The rows of a group lie close to one hidden flat surface of 5 dimensions, which passes through zero. Surfaces can cross.
(in the rows, 128 means zero)
Some rows, each with its group after it:
[133  55 107 107  95 121 155 133  86  95 175 144 128]  P
[157 139 147 117 152 124 136 152  91 131  80 139 150]  A
[155 118 140 167 167 138 138  86  81 109 106 133 157]  W
[123 160 159 141 136 114  97 179 174 101 157 124  97]  M
[109  76 140 146 158 157  89 108 109  99 116 137 115]  T
[129 147 140 161 132 124 116 132 157 113 138 118 116]  T
[153 175 108 171 128 134 120  52 126 156 179 115 138]  P
[116 135 126 146 124 118 116 129 159 114 139 121 115]  S
[125 112 107 107 137 135 147 109  85 159  91 135 152]  S
[ 70  72  97  86 103  87 161 198 122 118 138  98 109]  B
[118 126 135 127 112 130 128 134 154 119 123 119 123]  B
[118 108 174 185 189 148  89  94 124 103  83 144 128]  W
[ 94  91 100  85 109 115 151 169 104 153 103 114 123]  M
[153 167 118 124 101 103 170 125 137 135 132 116 153]  T
[109 148 126 134 166 132 126 145 108 165  62 111 132]  S
[142 128 159 133 131 137 128 125 150 111  97 137 131]  A
[128 113 127 128 121 132 133 121 110 137  93 130 138]  W
[148 155 117 133 151 120 119 149 101 146 154 133 118]  B
[167 190 122  83 108 151 122 115 122 198 120 148 153]  M
[142 114 143 136 137 138 137 121 110 118  73 133 148]  W
[103 117 174 141 114 129 126 132 194  83 100 117 119]  B
[127 104 117 169 150 167 119  16 108 135 115 124 155]  B
[160 124 166 128 138 134 128 140 121 106  96 155 149]  A
[134 109 124 154 132 131 106 110 125  91 191 132 112]  A
[110  93 120 160 156 132 134 107 115 111 123 116 123]  B
[ 95 159 122 120  84  94 183 156 188 131  96  95 137]  S
[132 112 113 148 161 139 106 104  72 141 150 132 126]  W
[119 130  92 120  99 131 134  99 138 144 187 117 123]  P
[155 144 185 216 204 123  94 141 134  51 111 134 116]  M
[127 120 128 129 140 130 138 117 102 137 112 129 139]  S
[149  77 147  93  75 156 151  87 131 109 120 160 160]  A
[126  95 165 135  99 133 125 118 178  69 147 138 130]  T
[100  25 143 138 135 170 107  68 109  89 107 156 131]  T
[131 119 148 121 116 135 129 117 149 121 104 130 137]  A
[ 96 114  86 115 195 166  88  88  54 211  93 138 123]  S
[155 119 154 172 150 119 107 137 121  55 175 137 115]  P
[123 114 148 156 158 118 123 155 117 106 110 128 116]  M
[138 109 129 135 128 135 130 125 114 110 141 134 127]  P
[191 186 133  52 102 121 146 188 107 159 114 156 157]  M
[126 134 138 120 134 127 110 150 125 134 140 128 116]  W
[133 140 124 121 117 119 130 149 130 110 168 128 116]  P
[100  97  85  90 100 139 143 111 119 169 138 122 126]  T

New rows. What belongs after each?
[157 123 140 111 121 145 138 102 119 132  89 149 160]  B
[198 163 135 131 112 143 130  73 113 140 147 152 169]  M
[ 67 126 116  94 147 122 103 176 124 186  98 111 104]  M
[ 88  62 139  95 123 125 136 169 115 120  90 137 125]  P
[ 79 111  80  93  96 139 148  71 134 196 107 106 138]  P
[116  91 163 156 106 130 179  69 163  94  46 128 173]  W
[119 155 142 164 168 148  83  99 153 138 127 128 112]  M
[132  98 125 115 114 106 162 175 104  99 119 125 128]  M
[ 94 106 140 129 147 138 121 120 143 124  96 123 110]  P
[119 125 170 177 131 142  95  93 197  77 138 126 114]  A
[112 162 115 148 162 100 117 155 130 148 129 104 106]  A
[119  96 102 134 154  98 137 180  65 121 146 116 108]  B
[137 222 159  69 128 109  89 252 166 170 118 132  98]  M
[131 171  84  90  90 125 148 108 144 197 143 113 144]  P
[129 141 133 128 121 139 128 126 151 134 130 130 131]  B
[109 148  88  75 136 115 118 182  93 193 126 122 110]  T
[113 106 135 139 139 141 109 109 142 111 136 130 116]  T
[150 136 155 174 152 119 151 118 125  97  77 119 149]  S
[ 84 191 145 142 139 118 123 157 226 161  40  91 115]  A
[149 167 147 127 133 144 103 112 142 153 136 142 132]  M
[ 60 142 100 107 144 145  88 116 146 212 107 107  97]  M
[103 133 161 151 169 148 108 132 149 134  40 129 124]  P
[166 122 147 153 118 113 141 140 128  70 147 140 137]  M
[ 80  70  72 105 109 123 155 112  97 151 150 106 119]  B
[141 174 118  86  97 122 128 165 143 164 169 129 114]  B
[ 99 151 121 119 147 141  89 141 142 150 148 121  91]  S
[ 90 186  93 133 151  93 122 185 146 161 152  93  90]  A
[ 90  81 128 113 117 117 154 144 130 116 100 112 133]  B
[136 120 146 121 124 108 149 178 119  98 128 139 135]  M
[120 138 142 138 158  97 118 213 124  91 147 126  94]  B
[115 135 108 120 127 123 130 136 127 152 120 117 122]  A
[154 143 144 131 167 140 123 123  78 152  75 148 152]  M
[157 128 159 173 107  97 192 113 154  60 103 118 164]  S
[150 153 113 161 167 124 137  97  94 149 111 120 147]  T
[ 97 147 133 165 136 107 163 107 182 119  62  84 134]  S
[105  93 152 115 125 112 148 198 133  81  77 126 126]  B
[ 94 145  94 149 151 123 117 124 116 154 143 100 102]  A
[118 136 155 189 181 148  59 104 154  91 163 128  90]  S
[189 151 145 140 183 169 108  79  61 167  56 164 175]  M
[106 128 128 141 143 121 112 157 146 114 125 115 107]  M
[120 133 107 101  63 117 141 119 183 132 191 112 115]  M
[113 140 117 129 121 125 139 125 155 138 105 106 128]  S
[136 147 103 142 165 105 113 163  84 127 159 118 110]  A
[162 124 147 170 140 138 147  84 127  90 106 136 160]  T
[148 202 133  81 122 135  98 152 136 200 112 147 130]  M
[128 141 123 148 146 148  99  86 133 144 131 121 125]  M
[166 135 182 115 118 137 128 152 138  93  99 166 151]  A
[129 124 110 152 145 135 131  90 104 151 119 122 137]  T
[112 168  92 143 162  98 110 186 113 142 193 106  83]  A
[135 173 133  91 119 132 115 172 140 167 117 143 118]  M
[125 125 115 136 151 115 131 150  99 129 145 120 122]  B
[147 144 127 156 127 165 120  33 139 153 124 135 155]  B
[154 150 189 126 113 126 108 175 183  86 114 149 122]  A
[142 106 194 110 168 118 110 233 116  65  72 159 127]  P
[110  90 121 114 106 139 133 106 128 128 134 132 131]  T
[132 127 113 115  98 158 136  72 152 151 123 131 149]  B
[135 153 114 144 138 126 145 110 117 146 127 119 128]  T
[165 140 115 150 120 165 124  20 122 149 144 151 161]  M
[ 87  65 133 151 135  85 147 187 135  51 132 104 110]  M
[152 114 142 126 123 116 148 150 108  95 124 135 136]  M
[141 111 166 121 104 151 137 103 160 106  99 147 146]  A
[ 95 177 130 139 175 132  90 153 149 173  86 103  93]  S
[123 136 150 150 119  96 122 180 172  62 169 116  97]  M
[ 68 173  74  94 107  95 132 164 164 191 147  85  95]  A
[149 115 144 132 121 145 135  86 142 123  94 142 151]  B
[146  91 118 151 123 142 154  56 111 108 113 130 164]  T
[127 117 118 127 110 118 179 119 129 124  88 116 154]  S
[139 142 100 101 122 123 134 139 113 158 144 128 136]  B
[147 160 134 127 158 156  97 105 117 170  89 139 133]  M
[110 139 116  84  65 130 134 115 183 162 156 120 131]  B
[ 61 106  89 147  88 123 171  59 200 140 125  72 124]  S
[104  88 118 101 114 137 119 126 111 132 126 140 123]  T
[ 23  71 135 100 124 141 115 134 179 147  52 106  97]  P
